There are 9 hidden switches. A switch that is on adds its own fixed numbers to the row, and there is some noise. The rows also spread widely along 13 directions, which tell nothing about the answers.
Known rows, each followed by its switches (1 for on, 0 for off):
[ -4  -2   4  11  -2  -6   5   5   6  -1  -1   5   3   5   9 -11   4  -5
  -9  -5  -8   7   9   6   7  -3   6  -5   7  10   3   8  -2   3  -1  -2
   4  -6   0]
0 0 0 0 1 0 0 0 0
[  0  -7 -12  13   2   1 -14 -21   2  -4  16  12  -3  -5   0  -8   5  -7
   7 -16 -12  -3   4  -5 -18  -4 -11  -7  -4 -10  23 -12  20   8   1  -5
 -25  23  -1]
0 0 0 0 1 1 0 1 0
[ 12  -3  -8   2  -4  -4 -14   5  -9 -14   1   5   5   2   0  -1   9   9
  -9   6  12 -14  -3   2 -12   9  -6  -7   5   1   6  -5   1   3   1  -6
   5  11   4]
0 1 0 0 1 0 0 1 0
[ 16   9   2  14   0 -23  -6  17 -17 -11  -3   2   6  -1  -2   1   9   0
   2  -3  15  -7   8   1  -1   6   7  -2  -5  10   9   2   1  -3   4   5
  -1  -1   3]
0 0 0 1 0 0 0 0 1
[-11   6  -1   2  -4  14 -12  -3  -3  -2  -1 -11   7  -5  -3  -2   7  -4
   7  -5  -3  -9   3  14   0  -4  18  -7  -5 -10  -4  -9   4   7  -2   4
   2  -9  -7]
0 0 0 0 0 1 0 0 0
[ -2  -1   1   3   4  11 -12   8 -20   1   6   9   5   5  -6  -7   8  10
  -1  12  10  -6   0   8  -5  12   3  -6   0 -10  13  -6  -2   0  13   2
  -9   4  13]
0 0 1 0 0 0 0 0 1
[ -3  11  -5  19   5  -8   1   8   4   7   2  -9   5  -7   3  -3  -2 -15
  17  -3   8   3  12   3  12  -3  13   2 -21   4   3  -1   5   1  -1  10
 -22 -10 -12]
0 1 0 1 1 1 0 0 1
[  2 -10 -12 -21   0  10  -3   5   0   7   4   7  -1  15  -8  -1  -9 -10
   0  -4   5  -8 -19   4   7   7   4  12  -8  -9  -4  -9  -2  -8  12  12
   4  -2  16]
0 0 1 1 0 0 1 0 0
[  8  -3  -5   3   7  -6   4  11   4   5  -2   5  -3   7   5  -4 -14   2
  -6  12  16   4  -1  -6  11   7 -11  13 -13   9   1   5  -7  -6   1  -1
  -5   8   8]
0 1 0 1 1 1 1 1 0
[ -4  -6 -12  11  -3  -1  -5  10   8  -8   6   2   0  -1   3 -20   0   3
 -11  -9   1 -11   2  -3  -4  -3  -1   2   0  15  10  -2   7  -1  -2  -5
  -1   2   0]
1 0 0 1 0 1 0 0 0
[  3  -7   7 -14   1   6  -7   1 -10   5   7   7   0   4  -8  -1  -1   6
   0 -11   2  -2  -1   1  -5   3   3   3   5  -5   7  -1   2 -14   6   9
   0   5   0]
0 0 0 0 0 0 1 0 1
[-14  16   7   4   6  -3   4 -11   2  -6  -5 -12   1 -10   7   8  -8 -14
  13  -5   1  -4   5   1   4  -1  -1   4  -5   9   4 -10   3   8   2 -15
  -4  10  -9]
0 0 0 1 1 1 0 1 0
[ -2  11  -3  11   4 -10   0   0  -5  -9  -3  -5  -5 -10   3   5  -4   6
   5   1   5 -11   0  -5  -3   0   0  -3  -7   4   0  -8  -3  10  -5 -12
   1   5  -3]
1 0 0 1 0 1 0 1 0
[  4  -8 -20   1  -4  17 -19  -6  -1   2  17   6  -5   1  -2 -10  -1   0
  -2  14  11  -8   1   7  -9   4  -3  -1   4  -5   5  -5   2  -7  -7  -9
  -2  11   6]
1 1 0 1 1 0 0 0 1
[  8   5   1   3   4   2  18  35   7  25  -4 -15   3   1   9  -3 -18  -6
   6  24  16  11  13  -1  25   7  18  11 -15   6 -15  17 -18 -17  -4  18
   1 -34   2]
1 0 1 0 0 1 0 1 0
[  5 -11   4  -9  -9  11  -3  11  -4  -1  11  11  11   6  -4  -8   6  19
  -9  10   9   5  -3   2 -10  15  -8  -3  11  -3   8   0   0 -11   8  10
  -4   3   0]
0 0 0 0 0 0 0 0 1
[  9   5  12   3   2  -7  -3  10 -14   1  -4   5   2   5  -1   3   2   2
   0   8  10   6   9   6   9   5   6   1  -2   1   3   6  -7  -6   5   4
   2  -1   7]
0 0 0 0 0 0 0 0 1
[ -2  -7   0  -9 -13  13  -2   1  20  -9   6   2   7   5   7  -6  -3 -12
 -13  14   7  12   2   8   6   8  -6   8   2   4  -6  -5   0  -2   6  -7
   9  -2   2]
1 0 1 0 1 1 0 0 1
[-10  -9   4  10   3   2   3   2   4   5   6   6   3  -3   0  -8   1  21
   0  -5  -4   5  -5   0  -6   8   1 -11  -9 -10   0  -6  -5   9  -5   9
 -20  -5 -10]
0 0 1 1 1 0 0 0 1
[ -7  17  -3  18   1  -9  -2  -1  -6 -12  -5  -5   3  -6   4   4   5  -8
   8   3   7 -12   0   7   2   4   8  -7  -7   7   0 -10  -3  18   2 -11
   0  -1  -4]
0 0 0 1 1 0 0 0 1
[ -8   0  11   7  -4   9   0  -4  13   2   1   1   8   5   4   0   5  -9
  -2  12  -7  31  10  18  17   2   5  -6  -9 -12  -8   1  -5   7  -1   2
  -5  -2   0]
0 1 1 0 1 0 0 1 1
[ -7  -8   9  -7  -1   5   6  -3   2  11  -1  12   1  14   2  -4  -9  -4
  -2   0 -11  17  -3  11  14   1  10   2  -1 -14  -7   7  -8   0   0  11
   5  -9   8]
0 0 0 1 1 1 0 0 0
[ -7   2  -9   1  -9  -5  17  -4  19 -12   1   4   1  -2  10   6  -4  -5
   0   8  -2   0 -16  -5   3   6 -10  -5  -1   6 -11 -12  -5  17   4 -11
   4  -4  -7]
1 0 0 0 1 0 0 0 0
[-10   9  12  16  -2  -6   9  16   4 -13  -6   0  19   1  -1   0  11   8
  -2  13   6  14  -3   8  12  13   0  -8 -18   2  -2  -9  -7  17  11   5
 -11  -5   0]
0 0 1 1 0 0 0 1 1
[-17  -1  13   3   0  -4   9  -1   7  -9   2   3   3  -2  10  -4  -2   5
  -6 -14  -9  11   2   0  -3   3  -6  -4   9   8   4  -3   3   4   4  -7
  -4   4 -13]
0 1 1 1 1 1 0 0 1
[-14   1 -10   5  -2  20  -6 -14   8  10   6  -3  -6  -3   6  -4  -9  -4
   5  10  -4   0   3  11   1  -2   7  -2  -4 -13 -16  -4  -5   7 -14  -5
   2  -3  -8]
0 0 0 1 1 1 1 0 1
[  0 -17 -10  -2 -11  -1   3   7  29  -2   2   2  -1   2   4  -9 -10  13
 -17  -3   2   5 -10  -4   6   1  -3   5 -13   3 -23  -1  -7   0 -15   6
   6 -11 -14]
1 1 0 1 1 1 1 0 1

New rows, each followed by its switches (1 for on, 0 for off):
[ -9   2  -3   7   2   9  -4  17  -3  17  -3  -5  -3   9   0  -7  -3  -4
   0  10  -1   2   4  20  23  -5  34  -3 -10 -10 -17   7 -15  -1  -8  10
  11 -28  10]
1 1 1 1 0 0 0 0 1
[ -1  -4  -5   4  -4  -1   3   5  11  -6   5  12  12   7 -11   0   4   7
   1  13   8  11 -17   3  13  13  -5   1 -30 -10  -4 -16  -4  11  12  11
 -17   5   8]
1 0 0 1 0 0 1 1 1
[ -4   2   2   5   3  -8   0   3  -1 -12  -1   4   7   3   2   1   2   1
  -4  -4   1   4  -4   4   1   7  -3  -4  -8  -3   2  -8   2  11   7   0
  -2   6   1]
0 1 1 1 1 1 1 1 0
[  4   9 -11   2   2   5  -2   7 -19   7   8  -1  -1  -1   1   2  -2  -5
  15  11   9 -20  -2   5  -7   8  18 -10   7  -6   3  -2  -5  -2   4   2
   3 -13   4]
1 0 0 0 1 0 0 0 0
[ -5   7  20 -17   2  -3  18 -10  -8   8   4   0  -4  -4   3  18 -13  -2
  18 -11 -10  10  -1  -1  -2   3  10  -6  15  -9  -3   0  -7  -8   1   3
   6  -7 -11]
1 0 0 0 1 0 0 0 0
[-6  2  5  4  2  1  2  3  0 -1  1  5 -1  3  6 -3 -5 -5 -3  4  3 10  6  3
  6  3 -3  4  0  3  3  1 -1  0  5 -5 -1  3  4]
0 0 1 1 0 1 0 0 1
[  0   8   1   7  -6   2   9  -1  11  -2   1   0  -1  -2  11   3  -6  -5
  -2  25   8  20   9   3   9   5 -13   3   3   7  -9   4  -9   2  -4 -12
   4   5  -2]
0 0 0 1 0 0 0 0 1
[ -4   1   1   7  -2   4 -12   2   2  -8  -5  -7   7  -2  -3  -4   6  -2
  -1  -2   2   1   3  13   7  -1  10   1 -19  -9  -5 -10   2  10  -3   5
  -2  -4   0]
0 0 1 1 0 1 0 0 0
[-14  22  17  -2   7  -1  -1  -3 -21 -10  -6  -5   7  -1  -4  15   2  -3
  12   3   8   1   1  10   6   6   5  -2  -4  -4   5 -12   1   5  17  -7
   2  13   0]
0 1 0 1 0 1 1 1 1
[-11  11  14   1  10  -4  19   3 -13  10   2  10   2   6   4   8 -10 -10
  17   5   1  16  -1   2  10  13   4   0  -2  -9   8  -1  -6   1  20   6
 -14  -4   6]
0 0 1 1 1 1 0 0 1
[ 13  -2 -18  20  -8  -6 -11   1   0  -8   5   5  -9  -3  12  -4   4   7
 -14  14  -4   2  12   3 -15   0  -8 -16  17  -1  -6   8  -3   7 -22 -14
  16   6   3]
0 1 1 1 0 0 0 1 0
[-2 -5  1 -6 -2  0  0  1 -4 -5  2  8  1  6 -2  2  3  1 -4 -9 -7  1 -8  4
 -3  4  4 -6  4 -9 -2 -7  0  4  8  6  6 -2  4]
0 0 1 0 0 0 1 0 0
[  8   1 -17   3   2   3 -10   2 -16   7   4   9  -4   8  -3  -1   2  -9
   8   8   4 -13  -5   6   1   2  11  -4  -2 -12   4  -3  -2   2   5   5
   0  -3  16]
0 0 0 0 0 0 0 0 0
[ 14 -14  -6   4  -5   3  -9   2   1  11   8  17  -1  12   0 -11  -1   2
  -7  10   3  13   3   7   3   5   2   0  -3 -11  -2   9  -7  -6  -8  12
  -2  -1  11]
0 0 0 1 1 0 0 0 1
[-10   5  -5  -5   1  16   3   1  -5   2   5   1   3   2   3   0  -6  -4
   5  18   7   1  -5   6   0  11  -5   1   2  -8   2  -8  -2   4  11  -4
  -2   2   8]
0 0 1 1 0 1 0 0 0
[  7  12 -16  11   1  -7  -3   2 -11  -6  -3   4  -1   1   1   9  -1  -4
   8  21  19 -16 -11   2   4  12   3  -3 -15  -4 -11 -11 -12  16   3  -5
   4  -1   7]
0 0 0 1 1 0 1 0 1
[-28  -2  -2  -3   1  20  -4 -21   9   0  15   3   0   1  -3  -7   0 -20
   8 -21 -20   7  -1  10  -4  -7   2  -2   6  -6  12 -17  17   3  11  -7
 -11  14  -2]
0 0 1 1 0 0 1 0 1
[  7  -2   6   5   1  -9  -7  -7  -5   2   3   9  -6   2   0  -1   0  -2
   0 -11  -7  12  12   2   0  -6   2   0   2  -2   6   6   2  -7  -7   1
  -2   8   2]
0 0 0 1 0 0 0 0 1
[-10   3   4   0   8  -7  20  -5   4   6   0  13  -6  13   9   5 -13 -18
   3  -1 -12  17  -6   1  15   3  -3   2   1   1   1   1  -7   6  12  -5
   0   4  13]
0 0 1 1 1 0 1 1 0
[ 22   0  -4   7  -2 -33 -12  -3  -1 -19   0   6   2  -3  -4   6   9 -19
   6 -35  -4  -7   5 -10  -7  -7  -2   2 -12   6  18  -8  21   0   6   6
  -8  12  -2]
0 0 0 0 0 1 0 1 0
[-21   5  -5  -1   9  20  -1 -13  -4  14   5  -3 -14   1   6  -3 -13 -13
   8   0 -11  -3   4   8   2  -7   5   1  11  -4   3  -3  -2  -1  -3 -16
   3   5   7]
0 0 1 1 0 0 0 0 0
[-17  -4  11   5   2   1  14   3  16   7   5   0   8  -2   4  -9  -6   4
   3 -12  -8  12   1  -4   5   2  -2   0  -4  11   9  -1   1  -2   3   5
 -21   0 -13]
0 0 0 1 1 0 0 1 1
[ 10   5  -6   1  -4 -14  -9   2  -9 -11  -3   6   5  10  -3   5   6 -22
   4  -6   7 -11  -6  10   7   3  13   2  -7   2   2  -7   1   5   9   3
   8  -3  11]
0 0 0 1 1 0 0 0 1
[ 18  -2  -2  -5  -2  -7 -18  -6 -10  -7   2   7  -1   7  -3   5   2 -17
   0  -3   8  -2   3   9  -1   4   6   5  -1  -6   3  -4   2  -4   1  -1
  10   7  13]
0 0 1 1 1 0 0 0 1
[ 11 -10 -13   8 -10   2  -3   6  17   0  13   7   8   3   1  -8   0   1
  -5  11   3  16   2   5   2   6  -1  -4 -11 -10  -7   1   2   0  -8  13
  -5  -3  -1]
1 1 0 1 1 1 1 1 0
[ -6  -6  -7   6   2  -7   0 -16   4  -4   8  18  -7   5   3  -4  -2  -8
   2 -11 -16   1  -6  -3  -2  -3  -4  -6  -2  -7  11  -9   6  11   5  -7
  -8  11   8]
1 0 0 0 1 1 0 1 0
[-11  -1   2 -14  -2   4   2  -1   3  -3   3  -4  -3   1   0   2  -8   0
  -1 -13  -7  -8  -8   0  -1  -3   3   1  11   8   0  -5   1  -7   0  -7
  12   3  -2]
1 1 0 1 0 0 0 1 0
[-13   4   0   6   0  -1  -6 -11   3  -6  -1   6   4  10   1  -1   5 -29
   4 -10 -10   6  -1  18  15  -4  13  -1  -8  -4   2 -11   5  13  10  -4
   1   1  11]
0 0 1 1 1 0 0 0 1
[  6 -11 -11  18 -12  -5  -3   6  19  -5   7   7   4   1   7 -17   4   2
 -13   1  -5  10   7   5   1  -2   3  -7  -5   1  -6   5   0   6 -14   5
   1  -9  -4]
1 0 0 1 1 1 0 0 0
[-14   2  13   6  16  -6   4 -15  -1   8  -1   4 -14  -5   3   2 -11   1
   8 -18 -12  21   8  -4   9  -9  -6   4 -11  -8   9  -2   2   2  -3  -6
 -20  16  -2]
0 1 1 1 0 1 0 0 0
[ -7  15   7  12   6  -5   4  -8  14   1 -10 -20  -7 -11  13   6 -11 -13
   5   3   0  12  19   3  17 -10   0   7  -9  17 -10   4  -6   2 -19 -19
   4   4 -12]
0 1 0 1 1 0 0 1 0
[ 12   1  10  -6   1  -9  -6  -2   8  -5  -8  -3   2   6  -4  10  -2 -15
  -3  -4   3  25   9  10  20  -2   0  12 -19  -3  -8   0   0  -5  -3   5
   5   9   8]
0 1 1 1 0 0 1 1 0
[  3   8  -3  -5  -6  -7  10  -8  -1   1  13  -1  -3  -6   2  12  -4 -19
  18 -18 -14   5   5  -3 -10  -4   9 -11  18  -3   1  -3   9  -8   1   4
   6  -7 -11]
1 0 0 0 0 0 1 0 0
[ 14   9  -1   9   0  -7  -7  12 -11  -3   5  -3   5   1   4   0   6 -16
   3   5   8  13  21  10   2   2   6  -2   8   4  10   9   5 -11   2   2
   3   1   7]
0 1 1 1 0 0 0 0 0
[ -1  -5  -2   2  -1  -2  -2  -6  12  -5   5   1   0  -2   3  -5  -2 -11
   0 -16  -6  10   5  -2  -1  -3  -6   6  -6   1   7  -6  11   0   0   0
  -9   8  -3]
0 0 1 1 0 1 0 0 0
[ -2   2   1   4  -9  -2   8  13 -12  -3  12  19  14  17  -3  -5  10  -6
  -1   8  -8  16  -2  17   4   8  15 -16  13 -12   5   3  -2   2  17  16
   9 -11  17]
1 0 0 1 0 0 1 0 0
[ -3  -2   4  -1   3  -2  -1  -8  -2   3   2   9  -3   9   2   1  -2  -9
   0  -3  -8  17   2  11   9  -1   3  -2  -1 -10   0   1  -2   3   0  -1
   1   4   9]
0 1 1 1 1 0 0 0 0
[ -3  15   4  13  -5 -22  17  -4  -1 -19  -6   6   5  -4  13  16   4  -5
   6   2  -6   2  -6  -4  -3   7  -7 -17   4   2  -4  -8  -3  24   8  -9
   5  -1  -8]
0 0 0 0 1 1 0 1 0
[-16  -1   7 -16   0  -1  18  -3  11   7 -10   1  -8   9   6   6 -21  -9
   0  -6  -9   1 -17   3  22  -3  13   9  -4  -1 -21  -1 -15   4   0  -1
  19 -17   2]
1 0 0 1 1 1 0 0 0
[ -4   0   6   7  -5   7  -6   1   9  -1  -5  -4   9   1   0  -4   5  -1
  -3   7  -4  14   9  13  14  -2   8  -2 -16 -10  -8   0  -2   8  -5   6
  -1  -5  -1]
0 0 0 0 0 1 0 1 0
[  3   7   3  16  -6  -7 -11 -10   1 -19   5   8   2   0  10  -5   8 -15
 -10   6   3  13  21  10  -3   0 -11  -1  12  12  13   2   8   4   1 -22
   6  21   4]
0 0 0 1 1 1 0 0 1
